There are 3 nested groupings, the coarsest first. Each group lies inside one group of the grouping before and may be the whole of it. The rows also spread widely along 9 directions, which tell nothing about the answers.
In the rows, zero is written as 128.
Some rows, each with its group in each grouping after it:
[135 107 138 160 158 135 126 131 137 114 145 126 121 157 113 119 123  88
 110 115  97 119 143 122 137 135 117 117 130 138 125 126 111 119 133 126
 137 131] => J726 dobu J584
[143 111 149  88 115 124 114 161 138 115 152 121 111 163 109 108 113  84
 129 123  63 121 116 104 149 130  92  82 136 167 126 114 127 114 101 101
 122 133] => J448 Bel J511
[124 109  96 131 158  97 105 144 139 102 176 115 133 162 120 144 124  87
 120 143  95 109 139 156 147 118 111 100 133 151 119 127  84 127 140  98
 126 106] => J448 ker J4
[127 115 151 205 157 124 137 126 159 133 146 143 126 173  99 105 128 103
 111 112 132 138 119 133 129 136 100 117 111 119 133 128 120 106 136 133
 142 140] => J20 tubar J867
[ 96 116 136 112 114 126 121 124 147 137 150 147 168 107 133 144 151 136
 128 127  58 118 134 137 165 114  39  83 144 172 137 116 115 125 123 130
 133 126] => J448 Bel J327
[118  98 147 198 181 120 136 130 129 119 154 119 113 140 114 131 127 110
 100 110 113 129 146 132 131 118 131 130 123 130 120 139  98 141 129 120
 165 133] => J726 mezal J585
[112 109 160 177 153 137 133 127 147 125 147 133 139 143 103 122 136 111
 110 108 116 136 136 138 134 136  91 122 121 134 131 128 109 108 125 137
 140 146] => J20 fem J90
[122 106 101 109 122 123 104 122 138 128 150 150 155 130 113 137 134 117
 130 133  61 114 139 116 157 119  80  92 156 173 143 103 125 129 124  85
 120 123] => J20 tubar J264
[138 109 147 188 175 126 131 124 139 125 154 120 113 146 118 123 119  89
  94  92  97 111 146 131 126 133 123 138 140 116 123 151 121 132 135 128
 152 141] => J726 zazo J822
[ 92 108 148 146 149 114 120 128 145 117 156 120 145 135 114 139 134 125
 116 127 103 137 134 146 150 113  86 106 121 156 126 124  83 127 117 120
 151 131] => J448 ker J840
[118 114 124 202 165  99 136 121 140 142 150 147 129 146 123 123 131 116
 108 116 108 116 139 129 141 108 133 102 127 141 137 130 110 137 137 103
 152 117] => J726 zazo J433
[120 106 146 171 152 145 133 129 135 125 150 134 133 139 111 123 137 112
 113 109 105 133 140 128 139 139 104 116 123 146 127 119 110 112 126 138
 140 143] => J20 fem J164
[158 107 100 170 164 125 119 113 150 151 153 163 125 149 109 128 118  91
 114 108  86  99 129 137 139 133  99 119 158 122 143 131 152 129 147  98
 130 134] => J20 fem J670
[145 105  89 175 190 143 117 118 123 128 174 120 129 127 146 152 127  99
 101 109  86  97 168 162 146 142 101 137 154 123 120 138 117 142 165 142
 150 124] => J448 Bik J859
[143 102 113 212 192 102 130 126 135 135 168 136 110 153 111 130 118 105
 116 116 123 119 135 143 132 113 148 124 123 120 127 133 110 147 143  91
 158 128] => J20 Soru J456
[115 100 165 159 146 130 110  99 162 139 128 136 125 139  82 121 103 137
 107 109 110 157 130 117 148 111  78 135 153 148 150 112 123 150 103  91
 178 161] => J448 gov J571
[149  95  86 166 157 142 112 116 138 105 147 128 125 176 105 116 120 106
 122 148 125 144 146 130 159 143 125 110 129 166 132  80  99 123 150 102
 125 118] => J20 Soru J898
[131 103 114 214 193 123 137 119 128 133 160 134 121 135 132 138 132 107
  98 109 103 110 152 141 133 124 131 128 133 124 122 140 110 146 152 125
 163 125] => J726 mezal J162
[ 83 117 171 204 141 129 142 121 112 134 138 126 148 113 125 114 149 155
 107  96 102 160 157  91 147 108 136 100 121 183 135 104  92 143 102 124
 181 135] => J726 pame J16
[129  96 179 133 144 131 140 157 147 125 146 136 106 156  92 119 123  94
 131 124 102 131 101 118 138 129  92  99  95 139 123 131 120 100  99 115
 128 145] => J20 fem J670
[130 117 147 168 126 115 125 107 198 129 108 173 136 209  69  89 111  93
 117 137 133 144 102 120 144 131  66 101 125 133 159 107 131  96 132 108
 118 129] => J726 dobu J584
[ 98 115 189 148 122 103 132 147 165 108 130 130 130 180  79 102 124 101
 115 122 116 147 108 113 131 116  89  98 115 145 135 129 100 103 100 109
 132 134] => J726 mezal J585
[116  95 139  98 125 139 112 121 146 122 142 134 139 128 113 135 127 125
 125 136  74 135 129 127 167 122  51 100 137 171 134 103 114 132 109 113
 139 138] => J448 Bel J511
[ 97  99 106 204 160 116 144 125 133 107 148 126 137 168 129 123 152 130
 120 170 150 150 147 142 163 124 137  78  75 178 121  89  55 111 150 133
 137  92] => J726 zazo J433
[131 103 144 209 191 101 149 144 129 145 174 142 108 130 124 138 131 111
 124 106 109 110 123 141 127 104 134 112 102 115 118 153 113 142 130 107
 161 134] => J20 Soru J456
[116 120 106 174 132 102  98  92 153 139 140 156 166 145  93 118 121 132
 110 108  98 135 149 121 144 109 106 117 181 159 161 101 122 149 132  70
 147 132] => J20 Soru J456
[114  96 114 177 168 121 127 116 145 105 149 124 137 153 117 140 132 107
 112 141 121 130 145 149 149 121 105 117 119 141 124 122  84 131 144 120
 143 115] => J726 pame J16
[133  84 125 175 179 139 127 113 134 138 151 141 118 126 107 142 123 119
 115 121 107 129 138 138 147 124 109 131 128 137 131 121 118 143 128 104
 158 144] => J20 fem J670
[104 102 166 173 157 123 145 127 135 138 145 139 127 115 124 133 139 130
 114 115  93 127 134 121 148 108 102 104 110 149 129 133 107 133 112 123
 158 135] => J726 zazo J433
[131  81 111 135 161 121 128 129 142 112 144 137 113 152 110 142 122 105
 135 165 105 129 124 128 165 110 102  94 106 158 126 107  98 139 123  84
 136 111] => J726 pame J16
[104 101 102 172 164 106 116 118 130 128 166 133 153 123 117 155 139 122
 114 125 102 115 153 154 141 112 118 119 142 148 131 127  91 140 140  96
 147 122] => J20 fem J670

New rows. What belongs after each?
[ 89 102 166 234 173  96 136 109 150 138 145 138 137 140  88 124 129 151
 111 114 154 164 130 139 134  95 125 130 107 136 140 122  87 148 117  98
 186 144] => J20 Soru J456
[130 102 129 164 162 115 152 143 145 131 153 152 117 150 128 135 137  97
 135 142  99 109 112 133 151 113  94  80  92 135 122 135 114 119 134 117
 130 110] => J726 pame J16
[113 115 107 137 131 126 116 122 142 127 148 141 154 150 123 131 136 122
 123 140  94 128 141 132 164 128  75  85 136 173 141  98 108 120 137 118
 130 114] => J448 Bik J859
[134 108 138 199 189 119 152 149 110 139 171 130 105 123 142 138 135 102
 109  99  82  99 141 124 128 117 144 109 117 127 111 154 117 141 134 126
 164 126] => J726 mezal J162
[122 104 119 161 150 130 131 115 144 135 141 156 140 136 121 133 137 117
 116 128  84 118 135 126 152 122  82 101 137 151 137 118 123 132 137 116
 140 123] => J726 mezal J162
[130 119 158 151 157 119 136 150 130 145 168 136 115 125 132 128 127 104
 119  95  67 107 122 122 138 118 105  95 127 138 123 146 130 131 112 120
 152 139] => J448 ker J840
[136 117 147 168 151 108 127 152 133 129 161 128 115 161 101 113 119  86
 114  98  96 116 126 118 121 126 140 110 134 134 128 139 121 116 118  99
 136 137] => J20 fem J670
[162 104  94 236 211 118 129 137 127 110 176 108  93 191 112 118 113  68
  99 117 153 119 151 159 119 149 185 140 115 106 111 134  95 121 167 119
 143 120] => J20 fem J90
[127 110 130 175 155 128 121 119 141 136 151 131 122 146 115 123 120 119
 113 114 104 134 139 124 146 122 108 109 137 152 134 115 115 136 129 112
 160 135] => J448 gov J571
[118 111 163 157 142 106 139 135 171 130 133 158 126 173  93 115 124  95
 126 130 111 123 101 125 138 113  79  96 105 129 138 135 118 106 120 112
 129 128] => J726 dobu J584
[128 100 139 218 173 140 148 121 136 127 135 137 109 167 112 106 130 118
 107 128 135 154 135 116 145 135 132 107 100 150 127 103 106 124 136 133
 161 127] => J726 mezal J162
[113 101 170 161 151 163 115 112 144 105 136 104 126 153  98 109 119 121
  99 112 122 173 147 126 151 147  93 135 128 157 128 100  94 120 112 146
 162 156] => J448 ker J840
[127  99 139 148 166 122 128 131 167 119 160 129 122 152 116 144 125  94
 117 134 107 115 116 174 147 127  56 121 116 112 120 146 107 119 142 139
 136 132] => J448 Bel J327
[140  94 116 204 186 143 131 106 122 143 158 142 122 115 128 137 131 131
 113 107 103 128 155 134 147 124 123 130 134 139 130 115 119 155 141 116
 168 140] => J20 Soru J456
[132  98 132 167 169 102 145 130 149 158 149 172 113 129 118 142 126 112
 127 125  81 101 109 127 145  95  89  94 121 127 137 143 140 147 123  88
 149 124] => J726 mezal J585
[ 92 106 186 174 160 115 139 120 151 135 145 136 140 109 111 140 135 126
 101  98  94 121 133 139 134 103  77 131 126 121 132 160 107 134 112 129
 165 149] => J726 zazo J433
[138 124 145 148 143  80 117 145 159 147 149 147 112 176  89 110  97  93
 119 109  94 116 106 114 133 104 109  98 145 134 148 137 142 135 108  65
 146 132] => J448 Bik J859
[ 92 112 183 135 137 125 127 141 148 118 156 112 140 126 114 140 135 118
 117 109  89 129 129 137 136 116  65 112 124 143 121 145  95 117 108 137
 150 147] => J448 gov J571
[123 103 110 140 135 122 108 104 158 132 135 158 152 147  89 129 122 118
 120 131 100 131 135 130 153 122  80 111 155 157 153 100 124 127 127  82
 129 133] => J20 fem J90
[ 86 129 157 191 148 103 120 119 154 130 154 126 165 144 109 129 133 124
  96  94 115 131 146 152 130 117  80 128 147 128 141 144 100 126 133 135
 160 136] => J448 Bik J859
[184  80 104 160 177 154 147 124 147 153 144 180  83 156 118 123 119 105
 150 153 102 121 103 121 169 135  90  83  91 141 132  96 154 128 138 102
 127 127] => J20 Soru J456
[103 102 167 179 158 139 144 122 132 132 143 132 131 116 126 130 143 131
 107 110  97 132 144 123 148 120  99 112 113 148 126 129 102 128 119 141
 160 138] => J726 zazo J433
[163 111 155 150 159 146 117 132 157 124 149 120  95 169 100 110  96  74
 105  94  93 119 125 126 129 147  90 136 150 112 127 141 143 118 127 126
 142 155] => J448 gov J571
[140  95 142 173 167 131 123 111 154 123 133 134 107 161  96 114 107 102
 103 121 115 136 134 123 146 127 112 131 133 133 137 120 119 135 124 104
 152 139] => J726 zazo J433
[141  98 138 189 179 122 138 123 146 139 143 148 103 152 106 124 115 103
 109 117 105 122 124 122 138 120 114 120 125 125 131 133 130 141 129 103
 160 135] => J726 mezal J162
[144  89  78 161 157 146 125  95 161 130 127 170 133 166 112 128 129 114
 122 165 109 129 131 135 171 138  71  96 129 156 144  86 125 125 159 113
 125 111] => J726 mezal J162
[ 99 133 191 205 141 108 143 129 144 170 140 156 135 134 108 103 128 144
 108  79 103 145 121 100 134 104 100  99 129 147 152 130 138 135  99 116
 181 150] => J448 Bik J859
[114 106 119 120 128 148 121 119 136 137 142 151 152 122 130 136 141 138
 129 138  74 130 141 121 174 128  55  81 134 184 141  92 120 126 125 125
 136 124] => J448 Bik J859
[109 126 135 174 147  81 135 144 141 150 162 149 130 150 120 121 131 121
 127 121 100 123 113 123 144  97 124  71 114 159 136 125 109 132 116  91
 152 116] => J448 ker J840
[122 108 134 167 169 115 136 137 138 146 162 144 123 133 128 142 129 117
 122 120  95 112 126 141 147 114  88 102 118 135 130 138 121 135 130 118
 154 127] => J448 Bik J859
[103  91 120 169 162 115 145 143 120 135 164 144 132 126 126 148 152 133
 139 151 111 128 127 136 155 107 121  76  84 171 121 112  85 125 125 106
 143 112] => J20 fem J670
[ 86 115 165 167 148  77 141 152 150 116 159 125 137 150 112 134 139 105
 117 126 110 115 121 145 129  97 110  96 102 135 123 157  79 114 118 112
 137 116] => J726 zazo J433
[128 120 106 183 147 104 129 121 137 163 156 171 145 135 119 127 137 119
 122 109  84 108 130 122 142 114 115  89 145 150 148 121 137 132 136  90
 138 122] => J20 fem J670
[158 106 125 178 162 136 134 148 135 104 145 120  92 200 108  96 115  74
 110 131 119 133 131 111 137 152 146 101 112 145 118 108 110 107 139 123
 129 119] => J726 mezal J162
[114  97 149 183 171 111 142 136 139 142 159 145 123 132 109 140 134 118
 122 119 113 123 120 140 136 110 110 110 104 133 127 139 109 128 121 108
 152 135] => J20 fem J670
[150 124 111 159 151 119 107 134 142 115 163 112 118 175 116 116 110  77
 106 107  95 112 145 133 132 140 122 116 159 137 126 128 116 120 146 113
 133 127] => J448 gov J571
[132 111 167 158 157 154 127 145 128 112 152 102 112 155 115 111 119  98
 105 100 103 139 144 121 138 150 105 123 124 141 118 125 110 112 119 151
 151 146] => J448 Bik J859
[123 117 154 218 171 109 156 150 108 165 170 146 109 119 134 121 140 127
 121  90  94 118 128 102 127 107 156  92 103 141 124 137 127 141 114 110
 175 136] => J20 tubar J867
[ 88 126 189 157 130 111 130 140 136 126 145 126 150 123 108 121 138 118
 101  83  73 126 139 107 123 111  97 113 148 148 133 146 109 126 102 122
 156 145] => J726 mezal J162
[ 96 101 218 128 149 106 151 188 130 117 164 112 109 129  98 134 134 101
 133 110  95 124 104 121 120 104 107  98  79 137 108 161  93 106  76 114
 143 151] => J20 fem J90
[138 123 124 185 151 140 114 133 107 111 163 105 133 145 124 107 131 104
 102  87  92 131 173 112 131 146 159 122 155 158 124 109 104 127 135 126
 144 136] => J20 Soru J456
[113 102 123 141 128 137 106  96 165 110 121 142 154 161  89 119 124 117
 105 135 104 148 146 125 157 132  67 118 159 160 149  94 109 125 132 109
 130 130] => J726 mezal J585
[129 105 120 199 179 124 138 130 125 141 168 139 128 130 128 140 140 108
 113 109 103 110 141 146 135 128 123 116 121 129 123 137 112 126 144 127
 146 129] => J20 fem J670
[121 104 186 158 158 115 128 146 159 111 152 106 103 169  91 116 109  92
 108 112 121 142 113 144 131 124  94 131 113 118 119 145 102 119 111 127
 155 151] => J448 Bel J327
[125 100 142 174 170 138 122 112 137 134 149 130 118 133 114 128 119 127
 108 113 106 143 139 130 153 123 106 122 131 148 132 113 113 146 120 115
 172 145] => J448 ker J840
[107 121 140 163 130  92 115 131 168 113 146 124 138 191  91 107 119 105
 112 133 129 148 120 142 142 120  99 102 129 150 138 113  92 114 128 108
 137 123] => J448 Bel J327
[ 98 107 148 135 140  86 123 144 149 128 160 141 144 134 101 142 132 113
 129 124  88 115 115 133 134  95  87 100 125 141 133 143 107 127 108  83
 136 130] => J20 tubar J264
